There are 3 ways to turn a row about zero (a turn may also mirror it). The second row of each pair is the first, turned, with some noise. The first 30 pairs use one turn. New pairs use 3 turns, one after the other, and a turn may come again.
In the rows, zero is written as 128.
Some pairs, each with its turns in order after it:
[150 125 113 126 116 115 128 100 138]
[109 118 123 150 132 133 108 131 109]	(1)

[119 158 102 124 137 101  81 104 110]
[108 107 123 148 112  81 102 154 157]	(1)

[121 156 150 113 131 141 153  92  94]
[ 92 162 127 115 118 100 126  93 125]	(1)

[108 167 124 117 128  93 116 154 144]
[113  86 150 108 132 133 153 144 101]	(2)

[126 128 125  90 144  76 161 104 158]
[128 162 106 167 127 103 131 150  76]	(1)

[103 173  67 118  79 198 134  98  93]
[ 24 127 118 110 104 152 150 126 184]	(1)

[108 157 121 115 113 152 123 110  96]
[127 111 127 122 148 157 163 152 124]	(0)

[134 152 103 138 134 139 138 184 114]
[130 132 148  95 113 103 140 162 164]	(0)

[138 178 150 152 130 107 107 144 103]
[139  81 107 131 143 164 125 146 103]	(2)

[147  95 148 160 124 142 161 128  79]
[169 156 105  75 149 127 126 116 113]	(0)

[137 146  93 120 127 121 160 153  97]
[160 104 144 147  81 127 135 141 127]	(2)

[135 117 149 197 114 100 153 166 100]
[129 150 126  59 139  87  90 144 103]	(0)

[135  85  90 147 135  84  78 132 122]
[105 110  95  70  98  99  96 133 129]	(2)

[124 133 139 104 105 151 108  86 125]
[125 108 106 151 154 167 137 121 127]	(0)

[189 142 178  67 117 159 132 102 136]
[164 158 103 186 167 176 109 142 165]	(0)

[ 92  99 141  54  98 136 116 160 137]
[ 98 142 139 145 142  64 180 164 133]	(2)

[109 153  92  98 187 155 113 168 112]
[150 149  71  99 101 122 134 159 183]	(1)

[117 104 167  95 131  82 113 137  86]
[148 150 158  95 142  79 107 156 108]	(1)

[ 97 165 139 135 133 106 116 147  85]
[135 154 158 125 121  87 130 135 171]	(1)

[138 133  57 121 115 175 144 123 106]
[178 166 133 137  73 106 128 119 101]	(2)

[124 160 109 135 130 113  98 150 182]
[150  99 106 176 144 122 152 148 154]	(1)

[128 123 107 113 161 180 140  97  94]
[176 167 102 137 109 127 152  97 143]	(2)

[136 103 120  91 108 142 110  72  67]
[178  97  93 132 134 184 152 126  98]	(0)

[169 176 162 162 181  92 107  97 124]
[160  72 106  97 171 185 109 101 135]	(2)

[124 168  93  93 151 123 125 165 122]
[133 121 164 141  95 121 155 173 154]	(0)

[115 161 121 167  97 117 163  96 106]
[123 110 132 171 101 158 107  87  98]	(2)

[107 120 149  99 144 108 106  96  96]
[157 109 121 163 141 134 145 132  80]	(0)

[115  91 136  81 100 155 117 162 157]
[118 131  64 159 110 110 145 127 165]	(0)

[ 93 107 140 145 133 108 156  99 127]
[127 140 156 138  89 117 141 120  93]	(1)

[197 173 160 157 171 143 167  82 173]
[188 129 171 121 188 190  92  86 149]	(2)

New pairs, each followed by its turns in order:
[136 107  95  76  94 171 153 123 162]
[ 91 173 120  87 139 170 110 163 141]	(1) (2) (0)

[140 149  40 127 124 160 158 117 147]
[ 85 185  84 112 132 139 154  87 158]	(1) (1) (0)

[157  78 128 161  78 135 105 170 117]
[143 141 106 169  86 135 103 171  77]	(0) (2) (0)

[ 98 167  93 117 123 139 171 136 110]
[141 149 131 120 110 106 195 130 139]	(1) (0) (1)

[136 205 105  91 138 113 104 149 115]
[101 128 168  79 154 127  77 155  96]	(2) (2) (2)

[ 98 151 116 135 110  88 135 126 148]
[116 175 113 159 133 121 117 147 121]	(0) (1) (0)

[140 117 137 121 101 144  43 144 117]
[182 109 109 135  96  91 116 174 151]	(1) (1) (2)

[115 139 151 161 131 128 128 153 113]
[110 143 158 128 124 109 124 132 162]	(0) (2) (2)

[112 106  94 130 147 131 145  76  97]
[136 145 129 102  95 167 144 176 138]	(1) (0) (1)

[181 153 182  77 135 165 108 137 142]
[145 120 176 145 160  63 113  84 156]	(1) (2) (2)

[175 134 142 173  92 158  73 120 119]
[139 108 172  94 138 121 193  83 110]	(1) (2) (2)

[124 161  91  95  92 109 110 130 147]
[123 138 128 144 176 172 125  95 128]	(1) (1) (1)

[ 85 118 129 142 181 117  67 173  91]
[161  71  80 142 124  94 101 147  70]	(0) (0) (2)

[129 111 120 113 132 197  96 162 118]
[169 150  75 102 139 112  99 135 148]	(2) (2) (0)

[ 94 139 159 131 103 179 197  87 122]
[ 52 124 152 115 100 195 141 145 130]	(0) (1) (0)

[128 115 191 129  93  81 170 127 139]
[ 91 126 142 157 134 138 212 134 144]	(2) (2) (0)

[123 145 139 139 149 114 154 104 126]
[116 123 142 157 122 151 117 128 106]	(0) (1) (0)

[191 122 125 134 151 114 118 107 183]
[156  81 120 107  67 117 107 130 106]	(0) (0) (1)

[100  97 181 134 184 113  93 168 165]
[134  92 116 167 111  98  43 106 148]	(1) (2) (0)

[109 130 137 152 133 109 138 167 108]
[114 101 160 143 144 101 122 126 144]	(1) (0) (0)

[120 126 126 136  96 155 109 125 125]
[109 145 118 118 130 159 121 121 115]	(0) (0) (0)

[109 118 102 146  68 116 122 129 115]
[116 152 105 139 109 105 166 161 156]	(0) (1) (0)

[150 129 141 122 137 138 132 147 188]
[123 138 174 114 137  96  88 128 122]	(2) (0) (0)

[109 149 145 137 104 141 101  72 151]
[140 112 136 150 126 127 121  71 177]	(0) (0) (2)

[121 121 146 134 141  80 129 159 123]
[177 118 128 140 151 102 127 121 129]	(0) (1) (1)

[ 63 113  83 119  90 156 123 107 142]
[ 73 124 147 163 122 188 126 142  95]	(1) (2) (2)

[135 109 130 104  88 148 129  87 168]
[113 110 142 126 118 129  69 138  85]	(2) (1) (0)

[117  99 155  41 169 133 148  91  73]
[ 88  81 104 157 213 170 148 153 108]	(2) (0) (0)

[180 156 170  74  96 130 160 108 132]
[136  98 128 132 146  57  69 114 112]	(2) (0) (1)

[117 127 125 125  61 155 136 169 117]
[115 173 103 139  86 116 125 174 110]	(2) (2) (2)

[ 57 164 104 110 116 131 107 137 148]
[ 56 140 107 101 160 118 152 128 121]	(0) (2) (0)

